There are 3 ways to turn a row about zero (a turn may also mirror it). The second row of each pair is the first, turned, with some noise.
(in the rows, 128 means zero)
Known pairs, each followed by its turn:
[158 119 112 149 106]
[161 136 141 124 107] | Z316

[150 148 125 142 119]
[126 106 112 103 133] | Z413

[116 138 163  36 103]
[ 45  85  78 125 133] | Z154

[164 139 133 119 108]
[125  88 126 130 136] | Z413

[135  77 164  81 168]
[ 94 155 165 178 181] | Z316

[137 152  88 133 138]
[125 123 177 129 123] | Z154

[135 110 129 108 130]
[134 122 143 151 119] | Z413

[146 150 119 165 130]
[139 151 157 151 133] | Z154

[ 92 106 155 142 163]
[113 117 127 126 190] | Z316

[122 149 122 106 148]
[105 113 143 131 108] | Z154

[139 121  53 142 141]
[183 126 134  89  84] | Z413

[141 170  90  87 136]
[175 100  88 146 125] | Z413

[132 131 185 153 132]
[137 141  87 171 113] | Z154

[131 114  97 187 128]
[175 165 159 118 143] | Z154

[ 94 150  98 112 104]
[177 149 116 133 154] | Z413

[ 74 100 173 100  74]
[ 68 105 195  84 143] | Z316

[120 125 165 125  97]
[116  90 155 119 115] | Z316

[ 77 123  95 116 121]
[115 153 123  81 140] | Z316

New pairs. What belongs after each?
[117 189  27 127 123]
[141 179  49  89  71] | Z316

[126 103 127 100 106]
[108 148 164 119 126] | Z316

[163 141 168 114 149]
[ 86  96 118 147 117] | Z413

[125  30 141 121 146]
[142 163 188 129 197] | Z316

[163 124 148 117 106]
[125 116 156 146 108] | Z316

[101 117 178 133 135]
[134 144  76 132 100] | Z154

[189 180 116  97 135]
[146  51  81 139 123] | Z413

[133  69 133 171 139]
[ 97 143 177 104 103] | Z413

[131 165 134 191  81]
[133 206 142 163 160] | Z154

[ 90 143 146 183 152]
[157 181 127 133  82] | Z154

[134 147 136  88 110]
[135 108 119 160 152] | Z413

[ 99 124 107 175 127]
[158 173 143 103 118] | Z154

[205 112 100 131 106]
[140  48 163 106 110] | Z413

[ 96 157 167 174 143]
[ 82 171  92 101 145] | Z413

[126 120 117 132 147]
[136 139 116 133 147] | Z316

[125 163 145 189 156]
[160  75  80 134 146] | Z316

[166 146  85 128 122]
[162  87 117 104 112] | Z413

[134 134 118  97 118]
[108 147 131 136 107] | Z316

[118 115 164 120 110]
[107 135 149 149 155] | Z413

[157 107 110 126 110]
[148 148 148 130 107] | Z316

[ 78 141 149 187 121]
[ 98 183 112  87 161] | Z413

[111 159  98 115 183]
[108 154  63 140 142] | Z316

[136 172 106 157  97]
[147 111 104  84 161] | Z413

[157 100 175 105 191]
[156  68  96 165  90] | Z154

[202 147  80 117  71]
[168 160 151 145  35] | Z316

[218 145  92 163 126]
[131  48 123  63 105] | Z413

[167  79 133 130 143]
[159 152 159 166 149] | Z316

[ 98 166 132 162 154]
[116 167  78 101 129] | Z413

[ 91  97 130 100  86]
[ 98 139 174  84 130] | Z316

[136 141 135 199 101]
[182  73 119 109 117] | Z316

[ 96  84 153 147 130]
[102 169 166 131 129] | Z413

[136 126 151 137 156]
[136 114 126 156 151] | Z316

[ 99 119 134 151 124]
[143 151 117 111 114] | Z154

[115 105 144  74  99]
[137 131 158 177 151] | Z413

[151  62 139 156 111]
[188 118  98 115 170] | Z154

[150 159  94 129 128]
[155 102  94 110 124] | Z413

[141 103 122 114 158]
[147  91 131 125 117] | Z154

[123 114 187  84 129]
[103  96  68 134 111] | Z154

[164 107 170  79 149]
[ 89  90 136 185 116] | Z413

[144  90 143 155 143]
[179 124 116 135 133] | Z154

[ 99 105  85  97 122]
[180 147 147 153 117] | Z413

[139 116 195 146  95]
[ 67 119 154 129 172] | Z413

[113 115 149 112 135]
[115 145 134 151 126] | Z413

[135  91 130 121 126]
[148 110 111 115 136] | Z154

[124 139 118 118 158]
[130 130 108 141 101] | Z413

[ 84 129  94 149 151]
[152 175 124 111 104] | Z413

[120 143 126 202 127]
[110 160 113  61 132] | Z413

[153 132 107  96 213]
[119 183  85 190 154] | Z316

